The same things were measured in two ways. Each way mixes the same 8 hidden numbers, adds some noise and spreads widely along 6 directions of its own, which tell nothing about the thing.
Some things both ways: the first way, then the second way.
[ 12   4  -8 -17   2   4  24  -9  -5   9   3  16  -7 -14  -3]
[ -2  10   4   3  12  -3  -4  -5   5  -8  -3  -2  -6  -1  -5  -9 -10  12
 -18  12  -5   0]

[  5  10   1 -11  -4  -5   6 -20   3   7   2   7  -8  -8 -11]
[  0   7   1   6  23  -7  10   0  11   0  -1   6  -7  -6  -8  -3 -12  11
  -7  11  -3   1]

[-16  19  14  -6  -1  -4  -4 -40  -2  -5  15  -3  -5   2 -19]
[-10  -4  10   9  -1  -7  -4   5  17  -3  13  -3  -4   6  -9  13  -3  -6
  11  -6  -3  -2]

[ 11   5  -9 -13   8 -12   5  -2 -17  -5  11  -4 -23   1  20]
[  5   0  -7   3  -4  -5   1  10  -8 -10   3  -6  16  -1   0 -14  -1 -11
 -12  17   4  -2]

[  7  -7 -22 -14   8  -4  20 -15  -1  -6 -21  -9  -9  -7 -13]
[  3   1  -6   5   4   5  -1   6  -2   7   4   0   7   5   3   0  13  -3
  14 -21   1  -8]

[ 14   2 -11 -23   1   2  14 -15  13  10 -15   3  -4  -2 -25]
[  4  -1  -8   2   5 -10  -9  -2   2  16   3  -5  -1  -7  12  21  13  16
   6 -13  -9  -7]

[-21  -2  -1 -10 -12   4   6  11   3  11  10   7  11   1  -7]
[ -3   0   2   9  -1   6   7   5   5  11  12  -2   2  12  -1  -3  17 -15
   9 -24   3  -6]

[-10 -14  -3   0  -9  -8   6   7   8   2   0  -4   4  -3  -6]
[  4 -12  16   9  -2 -12  -9  -2  -7  -9   9 -11   3 -18  12  26   3  10
   8 -18  -1 -24]

[ -4   3  -1 -15  -2  -2   7  16   1  22  20   4  14 -14  13]
[ 2  2  0 -3 -6  2 -6 -3 -4 -5 -7 -7  3 -9 16 -1 -6 11  2  6  1  2]

[-10  -4 -11  -7 -24   6   0  22  27  18   2   7   8  18  -6]
[ -1  -4  -7   4   4   7   9  -6  -5  16  14   0   1  12 -14   0   9  -6
 -15  -2   3   0]

[  0 -36 -29 -21 -10  -2  26   8 -22 -15 -19  12 -12   5  12]
[  3   4  -4  11  12   2  20   5   9   1  -6  -1   4 -14   5  -6 -10   4
  -4  -1   0   2]

[-4 10 -2 -6 -5  2 -3  9  7 10 18 -7  1  7 -3]
[ 1 -5  6  3 -9 -5  4 -5  3 -7 -2  5 -9 -5  3  0 -5  3 -6 12  8 17]

[ -2   6   4  -7 -13 -18  -2   5  -2   1  10  -2  -5  -9   0]
[  0   8   4   5   8  -7   0   7   2  -3   3  -5  -1  -2   1 -10  -3  -1
  -1   3   4 -11]

[ -9  12 -19 -16 -16  13  -7   8  -8  11  23   2   7  15  13]
[  6   2   5  10  15 -18  15  -1  10   5  13   2  -4 -10  -1  10   1   7
 -10  18   6   5]

[-8 10  5 -9  6  2  4  3 -4  8 26  3  0 -6  4]
[ -4   1   7   2  -3   1  -8   7  -2 -13   0  -8   4   4 -10  -7  -1  -8
  -2   1   1  -7]

[  1 -20  -4   6 -17 -12   6   9  14 -20  -6 -18  -8   7 -14]
[  2   1   3  -2   5  -8 -15 -16   2  -4   3  11  -3   6  17   2   0  16
  10  -2  -7   8]

[ 15  -9  -7  -3  -2  -5   5   3   5  -1   2  -5 -16   6  -1]
[ 10 -11   3   3  -6 -21 -11 -12 -10 -10   2   2   1 -14  17   7  -4  16
 -18   9  -4   0]

[-24 -13  13  -3 -11  -1   8  20   2  10  21  12  18 -10   1]
[ -7  -3   8   3 -15  14   7  -9   3  -3  -1  -4   0   6   9  -4  -2 -10
   1 -23  -1   5]

[ 10   2 -13 -13   3   0  18 -21  -6   1  -5  -8   1  -6 -12]
[ -9 -11  -2   5 -28   2  -3   1  -2   1   4 -10  -4   3   3  -4  -2 -12
 -12 -14   3  -5]

[ -2   4  -7 -13 -13   0   6  -1  -6   4  13   2   3   4  -2]
[ -9   6   0 -11  10  -7 -18  -6  -5   3  10  -4   2  15 -11  -1 -17   4
  -8  24  -6 -13]

[  6   0  -1   2  -9  -3   3   1  14 -12   5 -13  -3  12 -21]
[ -3  -3   1  -2 -11  -3 -18   3  -3  -1   0  -8  -5   5 -10   9  13   2
  -4  -2  -2  -1]

[ -8   4   6   2  -2   8 -13  16 -13   3  44   3  20   2   1]
[ -5  13   2  -8  19  -8   5   1   5  13   3   3   0  10  -3 -14  -5  -9
  -4   3  -9 -15]

[  5   7  -5 -11  -9   9   1   0  -4   8  17  22   1   0  -2]
[ 12   0 -13   4   1   2 -16  -5   4   6  -4  10  -7   8  -5   8  31  20
   9   0   0  29]

[ -9  -2  -4  -3  -6  10  -4  17  26  14   9  -6   9  15 -17]
[ -3   4   4  -7  10  -3   1  -7   3   2  -5   3 -10  -2  -6   3 -11  12
  -5  13  -2   2]

[ -4 -14  14  -4  -6 -13   0   4   6   8   5   6  -1 -13 -12]
[ -6   5  -5  -1   6   0   6  -1   1   5   2   5   2   9   8 -24 -17 -12
  -8 -13  -7 -15]

[ -4   1   3  -9   6  -8   2 -13 -14  -7  11   1   5  -6  -1]
[ -9   1  -9   0 -17  16   3   8   4   4  -3  -6   2  11  -4 -16  -2 -18
  -1 -11   1   3]

[-20  15   4   0  -7   4 -16   7   8   9  25  -5  20   6 -11]
[  5   5   5  13  14  -3  10  21  12   8   3  -4  -5 -10  -8  18  24   1
  29 -18   7  -9]

Other things, the second way, with their names:
(98): [  4   5 -10  10  -4   5  -2   0   6   3   8   1   7  15  11 -17  13  -7
   0 -12   2   9]
(578): [ -5   6  16 -12  11  -3  -5  -8   0  -9  -8  -5  -3 -12   1  10 -19  15
   1  20  -4  -6]
(35): [ -1   7   4   3   7  -1   7  -3   9  -2   0  10  -8   5   5 -14  -3  -2
   4  -1   3   9]
(696): [ 2 -6 -5 -3  0  3  3 -6 -8  3  3  7  1  4 -5  1  2 -1 -1  5  3  6]
(213): [ -6   5  -6  -2  -4  10   0   2   3  -2  -8   1  -5   8 -11 -17  -7  -5
  -5   9   2  12]
(946): [ -8  -4  -5   3 -22   7  -1   5   4  -1   0  -3  -7  12 -14 -16  -1 -14
 -13   5  10  12]
(471): [  4   6   4  -4  11 -15   7  -6   5  13   4   3  -3  -5  19   5   4   6
   4   1  -3  -3]
(929): [ 12  -3 -16  -4  11   0  -7 -12  -7   3  -2  15  19   3  21   1  10   8
  14  -5 -13  10]
(237): [  2  -3  -1   9  -2   1   3  20  -3  -2   1 -15   8  -7 -13   8  15 -10
   2  -7   6 -15]
(504): [ -8  -5  10  -4  -8  -3   1 -16  -3  -7   4   6   0   6  15 -12 -23  -8
 -11  -1  -6  -3]
(561): [ -7  -6   6 -12  -8  -3  -6  -7  -4  -5  -9   0  -5  -7  -6   7 -15   5
 -11  15  -5   1]
(467): [  1   6  17   2  10 -13  11 -10   7   5   2   0 -16 -11   8   6   0  11
  -8  -2   4  -4]
(466): [ -1   3  -8   2   3   3  -2   0   4   1   6   6   0  15  -6 -14  -9  -4
  -2  13   3  10]
(473): [  6  -7  -1   6   2  -6  -6  -6  -1   4   6   5   1  -3   8  16  14  11
   8 -14  -4   1]
(703): [  8  -2 -10   8  -7  15  12  -4  -4  -7  -8   3   3  -2  -1 -19   3   3
 -18   9  11  26]
(871): [  2  -3  -2  11  -1  -6  12 -12  10   0   7  11  -8   3   8 -12  -8   3
 -13   5   5  21]
(721): [ -3  -4   4  -2   6  -7   7 -12  -8  -1   6  -3   5  -2  -4   0 -13   1
 -30  14  -5  -7]
(872): [ -2  -3   9   4  10 -12  -4  -5   0   1  20   4   1   6   4   5  -8  -2
   8  -4  -2 -16]
(870): [  7   9  -5  -7   7 -18  -3  -2   2  11   1  -2  -5  -4  14  -2   6   9
 -10  18  -2   1]
(431): [ -7   3  -6  -5  -4   6  -6   8  -1  -3  -7  -5  -3   3 -16 -11 -11  -4
  -9  13   0  -3]
(679): [ -6   4  -1 -11  -7   4  -2  -3  -5  -4  -7   0  -8   6  -7 -21 -20  -4
 -17  18   3   2]
(62): [ -3  -6  -1   4 -12  13 -11   0  -4   3  11   0   4  20  -3   2  19 -13
  20 -31   2  -4]
(739): [  5   0 -14   0  -2  -2   7   1  -5  16   5  -4  11   4   4  -3  13  -7
 -15   1  -1  -2]
(1019): [  3  -2 -11   9  -3   6  19   6   8   6  -3   6   1   0   4 -12   5  -9
  -1 -13   3  10]
(718): [ -2  -3  -5  -7   7   1   0  -7  -3  -2  -5   3   2  -4  -9   3 -18   8
 -10  20  -6   2]
(564): [ -5   8   9  -8  14  -5  -8   3   1  -1  -2  -7   1  -6  -5  14  -9  10
  15   9  -6 -17]
(415): [  3   4 -10   6 -13  25   9  19   1  -4 -13  -3   3   3   6 -22  13 -16
  27 -21  16   8]
(957): [ -6   6  -2 -16   0  -6 -19  -4  -9  13  12 -12  15  21  -6   2   8 -11
 -11  14 -12 -12]
(142): [ -1   6 -11  -1 -10  21   1  -2  -3   0  -4  -5   8  15   2 -24   2 -10
  -2  -3   6  10]
(502): [ -5   5   9  -3   1  -3  12 -18   6  -5  -1  12 -12   4   9 -22 -23  -2
 -21  13   0  15]
(432): [ -4  -6   0  -1 -23  14  -5   4  -2  -1  -4  -4   0   7  -4   1  15 -13
  13 -17   5   8]
(122): [ -4  -4  -9  -7  -5  20  -4   2  -4  -8 -18   9   0   2  -6  -6 -11   0
  19  -5  -1   8]
(131): [-2 -7  0 -6 -5  3  5 -9 -7  9  2 -3  0 -1 -4 12  1  1 -8  9  1  3]
(804): [ -4  -7  -5   4 -17   3  12  -5   1  -4  -2   1  -4  -1   1 -15 -16  -8
 -22  12   7  17]
(654): [  5   1   4  -1  16 -15   1   1   1   7   7   4 -11  -4 -12  11   7   7
   0  13   3  -2]
(339): [ -4   0  -2   0   6  -1  -4   4  -1   1   6  -4   4   7 -15   0  -5  -2
  -5  10   0  -8]
(266): [  5  -7  -8   3 -21   2 -27   8  -6  -1   1  -9  -1   5  -3  14  28   4
  17 -10   4   3]
(745): [ 16  -3  -6  18  13 -11   9   2  10   6   6  14  -2  -7  16   4  22   8
  14 -20   2   7]
(258): [  2  -5  -7   3  -1  -4  -1   7  -5  10  10  -7  12   2   6   5  10  -8
   7 -13  -1 -17]
(386): [ -3  -8  -1   4  -9  -7 -16  -7   0  -3   7  -8   8   4   3  11   7   4
 -10  -3  -9   1]
(806): [ -1   4   7   2  10   1   0  -8  -3  -7   9   0   5   6   2 -10 -14  -2
  -4   1   0  -8]
(688): [ -5 -12   5  -6  -8  -7 -10   6  -2  -7  -9  -2  -5 -14  -6  21  -9   7
  13   7  -1  -2]
(390): [ -3  13   7   1   9   1  -5  18   2   0   3 -13  -4   4 -12  -8   9  -6
   6  -8   3 -24]
(81): [-11  -4   0 -11 -11   8  -6  -3  -5  -2  -7  -5  -1   4 -13   1 -18  -3
  -6  14  -3   0]
(669): [ -1   4  -1  -7   5   5   1  -9   4   0 -10  12  -4   4   2  -5  -4   6
   6   2  -6  14]
(559): [ -2  -8   1   1 -16  -5  -4   1 -10  -5   2  -5  -2  -1  -7  -4  -3  -6
 -22   9   4  -3]
(247): [ -1   3  -4   0  -7  -4 -11   8  -4  -3  -4 -18  -8  -7 -10  -4  -6   8
 -20  18   5  -9]
(533): [ -9   3   4   1  -7   7   1  -7  11   5  -1  -2  -2   5  16  -4  -3  -2
   8 -21  -5   2]
(1016): [ -6   4   0  -7   4   1 -13 -14   0   0   6  10  -3  21   0 -11  -9   1
   2   9  -2   7]
(639): [  5  -7  -6   4   1 -10 -16   6  -4   0   5  -3   8  -1  -7  21  17   7
   8   2  -5  -2]
(290): [ -3 -15   6   4  -5  -6   0  -2   3  -4  -5   3 -11 -14 -12  20  -5  10
  -5  -5  -4   1]
(731): [  4   1  -5   7  -7   3 -14  11  -1  -6  -5  -8  -4  -5   1  -2   9   6
  12 -15   3  -9]
(650): [ -4  -6   8  -3   5 -13  -5   0  -5  -1   1  -3 -10 -12  -8  13 -11   9
  -6   6  -1 -17]
(1002): [ -1  -1   2 -13 -14  -1 -21  -7 -11   1  -2  -4  -4   8   4   1  10   4
   0   5   1   0]
(485): [  7  -7  -6   2   3  -6   1   5  -3   9  -4  -1  -4 -15  -5  21  11  13
   3  -1   1  -2]
(168): [ -3   4  -1  -2  -2  -5 -17  11  -1   1   7 -13   7  10 -16   7  13  -7
   0  10  -2  -7]
(629): [  8  -2  -1   5   4 -17  -6   9  -2   5   7  -4   0  -6   5  12  24   3
   5  -6  -1 -10]
(726): [ -2  -5  -3  19 -11   5  -1  14   0 -17  12  -8  11   5  -3 -15  -8 -13
  -2  -4   9  -4]
(129): [ -1  -6  12   0  -1   1  -7  -6  -7  -4   5  -6  -7  -7   7  14  -3  11
  14 -12   5 -14]
(751): [ -2  -4   3  -1 -12   8  -8  -5   1  -8  -6   3  -8   6  -4   2   6   2
   3  -4   3  15]
(960): [  2   0   0   2  -2  -5   3   2  -2  -5  -8 -12   2 -18   4   2  -8   9
 -20  14  -1  -1]
(301): [  1  -3   1  -1   1   2   7  -7  -5  13  10  -3  13   4  15   9  13 -11
   6 -19  -6  -7]
(70): [  6  -9   0   5  -7  -7  10  -2  -4   7   3  -1   1 -13  18   8   5  -2
  -2 -15   1  -6]
(446): [  2 -12   3   7 -13   5   9 -23   2  -7   1  15   1   2  21  -4  -4  -1
  -5 -14  -2  26]
(879): [ -6  -4   2  -2  -7   2 -10 -12   1  -9  -8   2 -10  -6  -4   8 -21  19
  -6  16  -2  10]
(51): [ 1 -3  1 -1 -6 -1 -1 -2  4 -3 -3  5  3  3  6  0  8 -4  5 -5 -5 13]
(143): [ -7   4   0  -4  -7  -5 -24  -9   4  -4   1  -8  -6  11   1  -3  -9  10
  -9  10  -7   1]
(185): [  3  12  -9  -3  20   5   4   5   0   5  -2   6   4   8  -5 -14  -1   2
   6  14   4   3]
(469): [ 4  0  3 -3  2 -9 -5 -1 -3  5  5 -3  5 -3  8 11 10  1  4 -1 -3 -7]
(524): [ -1  -3  -1   3   2   0  -4  -1   6 -10 -12   6 -10 -10  -9   4 -12  16
  -2  11  -1  13]
(972): [ -2   6   3  -6   7   1  11 -13   7  10   1   4   4   4  16  -3  -2   0
  -3   2  -6  10]
(441): [ 2 -4 -1 -4  0  0  0 -5 -6  8 -3 -2 -6 -8  2 13  1 12  2  3  5 -2]
(22): [ -2   3   0   7  -2   5  -1   9   2  -5   9  -4   6  14 -14 -13   8 -15
  -5  -2   3   1]
(1005): [ -1   1  -2  -1   4   3   0   8  -5   8   8  -5   8   9  -5   2   7 -12
  13 -10  -1 -15]
(535): [ -1  -9  -4  -3 -10  -7  -1 -11   4  -3  -9   8 -10 -11  13   8 -15  13
  -1  13  -1  19]
(426): [ -8  -4   3  11  -2   7  -3  -3   6  -2  10  -1   0  10   0  -1  -7  -4
   8 -21  -2  -7]
(583): [ -1   2   3   5   3   2  10   3   1   3   8  -3   7   7  -4  -9   7 -16
  -7  -9   1  -6]
(226): [ -3 -13   9  -4 -18   1  -2 -22  -5   1   4  -2   6  -1  22  18   0   3
   2 -13  -7   7]
(239): [ 1  1 -1 -3  5  0 -9  3 -6  1  1 -2 -1  3 -9  7  2  7  8  4  1 -6]
(117): [  3   9   3  10  21  -6  -8   4   9   0  13   6  -6  13 -13  -3  10   6
   9  -1   3  -4]
(925): [ -2   1   6  -3   5  -2  -4  -1  -9   4   8 -11   5  -2   1   8  -6   0
  -1  -1  -1 -22]
(271): [  1   6  -3   7  10   8  12   6   5  -8  -6   6   2   3 -11 -24   0 -10
  -7  -2   1   7]
(303): [  2  -6  -3   2  -3  -4 -21  -9  -8  -6   4   0   6   5   1   4   6   9
  -2  -5  -8  -2]
(368): [  0   1   2   7   4   0  -3   1   3  -9   3   7   0  11 -12  -9   2  -4
  -3   2   3   8]
(869): [ -2   4  -6 -10  -6   4 -17   3  -1   2  -3  -3   7  13   0  -2  12  -7
  15  -2  -5   2]
(689): [  9  -5   3   1   2  -3   3  -6  -1  -3   0  10   6  -5  20   8  14   0
  20 -17  -2   6]
(698): [  1   7  -6  10   3   7   6  19   8  -9 -10  -6  -6  -5 -16 -16   1   0
  -2  10  11   7]
(939): [ -3   7   5   1  -7  -4   0   4  15 -11 -11  -2  -6  -5   4 -10  -5  -1
  -6  10  -1  15]
(695): [ -1 -10   1  -3 -16  -6 -10 -10 -10  -2   0  -9   4  -7  10   9  -2   4
 -15  -3  -7  -7]
(706): [ -2  -1  -2  -6  -4   7 -15  -4  -5  -7  -4   1  -2   8  -9  -2  -4   7
   3   9   2   6]
(26): [  1   1  -2   3   2  10  -7   3  -6   0   7 -13  18   4   0   9   9  -2
  11  -6  -1  -9]
(404): [ -2   2  -1  -1  -7   6  -1  -4   0   6   2  -2  -2   6  10  -5   3  -3
   4 -12   0  -2]
(264): [ -7  -1  10   5 -11   0   2  11   5  -7   3  -6  -1   5 -13  -3   8 -19
  -2 -10   3  -2]
(87): [  0  -2   1   7 -23   7 -14  -8   8  -7  -2  -1 -10   8  18  -7  13   5
   7 -16   3  23]

Some of these things the first way, each followed by its name:
[-21   3  12  -3   0  -5   1 -24  11  10   7   3  10 -12 -13]	(426)
[ -1 -17 -11   7   3   4  13  -2  16  -4  -1 -19   0   7  -4]	(446)
[-10  -6   1 -13  -6  -6   1   5 -16  -4  11  13   5  -8   1]	(404)
[ -7   8  -3  -8   9   0   2 -10 -14  -5  16  -6   5   1  -8]	(564)
[ -8 -11  -6  -8   5 -24   5  10   1 -16 -18 -18  -8  -6  -4]	(415)
[-15   8 -10 -11   3   9  -1 -12  -1  12   6  -6   5   1  -6]	(872)
[-1  4  0 -9 -1 -1  0  4 16 20 10 -2 -1  4  0]	(804)
[-1 10 11 -1  8 -2  1 -8  3  6 25 -4 -3 -3 -8]	(51)
[ 0 -2  1  2 -4 -3 -5  0  3  1 17  3  4 11  2]	(718)
[-11  -9  -7 -15  -6  16   3  18  21  30   4   9   6  11 -21]	(650)
[-11 -29   2   3   7 -14   2   1   5 -18 -12  -5 -11   9 -10]	(122)
[  7   0  -6 -22  -2   4  22  -3   3  23   1  23 -17  -4  -2]	(721)
[  5  -2  11  -7 -11 -27   2   3   1   1   4  21 -21  -9  16]	(703)
[  3  12   2 -17  10   2  -3 -22  -8  15  16   7  -1  -4  -5]	(535)
[  0  12 -12  -7  -8  13  -9   8   1   6  15   0  -1  17 -12]	(654)
[ -3 -10   5  -9   6   3   7   2   8   3   3   8 -11   1 -17]	(669)
[-15 -20 -14  -9 -20   4  -6  36   3   3   7   9  12  18   2]	(441)
[  1  -5   2 -10  -8  -6   8 -11  -3   3   2  16 -13  -4 -10]	(473)
[  6   4   1 -20  -3  -1  14 -10   7   5   3   5  -4  -7 -15]	(143)
[-11   0  -3  -9   0  -4  17 -12   1   1  -7   4  -4  -9 -19]	(62)
[  3 -10  -3  -6   2  -7  17  -6   9   2  -7 -14 -11  -5 -16]	(504)
[  2   8   2  -5   9   1   0 -25  22   8  -2  -9   3   4 -18]	(879)
[-13 -28 -12  -5   1  26   0   5   4   1   7  12   4  28 -13]	(290)
[-19 -19   2  -7 -19 -14   0  14  -9 -13   3  10 -11   8  -1]	(1005)
[  0 -18 -17 -11 -38  -1  17  28 -27  -9  10  17   2  -4  -1]	(467)
[  0  -2   7   8 -13 -10   9  14  -2   4  27   5   5 -14  11]	(271)
[-13   1   2  -4  -7  11  12  18   6   9  25  -4   7   4  -9]	(264)
[  4   7   1 -13  -3   8  15 -10   8  19  16   8   3  -4  -2]	(386)
[ -9 -14   2   0 -12  -5  12  23  13  14   8  -5  -1  -7  -3]	(689)
[ -6  10  12   8  12  -4 -23 -10  21   1  18 -13   9   9  -7]	(1019)
[  3   2   7 -11 -12  -9  -4  10   2   1   9   7 -16   5 -11]	(629)
[  6  -5 -19 -12  -6   6   4  14  -2   3  12   4   7  16   9]	(739)
[  5   1  -3  -3 -16  -5  14   9   6   9  10  -8   1  -8  -9]	(502)
[ 19  -6 -16   0  -3  -5   9   9  14  -9   3 -21   2  10   3]	(960)
[  4 -12   0  -6  -2   0   4   6  -5   0  14   7   0   5   0]	(695)
[  5  17   3 -13  -7  -8   1 -21  23  23  -3   0 -15  -8 -15]	(871)
[-24   3 -10  -3   8  11  -6  17  16  15  22 -12  32  13  19]	(26)
[ -3   4   4  -1  -7  -4   5  -4   7   0  12  -2 -11  -2  -4]	(368)
[ -6  10  -2  -4 -24  -3   3  -2   4   3  10   1   1  -6  -8]	(117)
[  3 -15 -14 -11  -2  -2  15   5  -3  -6 -10  -1   1  -6  -8]	(731)
[ -1   5 -19 -16   9  22   1  -4 -20  17  21  20  15   4   3]	(485)
[ 25   9  -3   3   4 -11  18 -34 -16 -13   5  -1  -9 -19  -3]	(303)
[-13  11  -2  -3  -2  13   2  10  10  17  30  -3  18   3  10]	(22)
[  6 -28 -12   6  10 -10   1   2   1 -23  -9 -14 -15  15   5]	(929)
[  5   9  -9 -14   4   1   8   0  -2   4   5  -7  -8   0 -10]	(469)
[ -1  -3  -5   5  -9  -3  -7  26 -12 -18  27 -13  11  10  -1]	(1002)
[  1  -6  -7 -19  -3   3   7  10  -1  11   4  12 -14   5  -4]	(559)
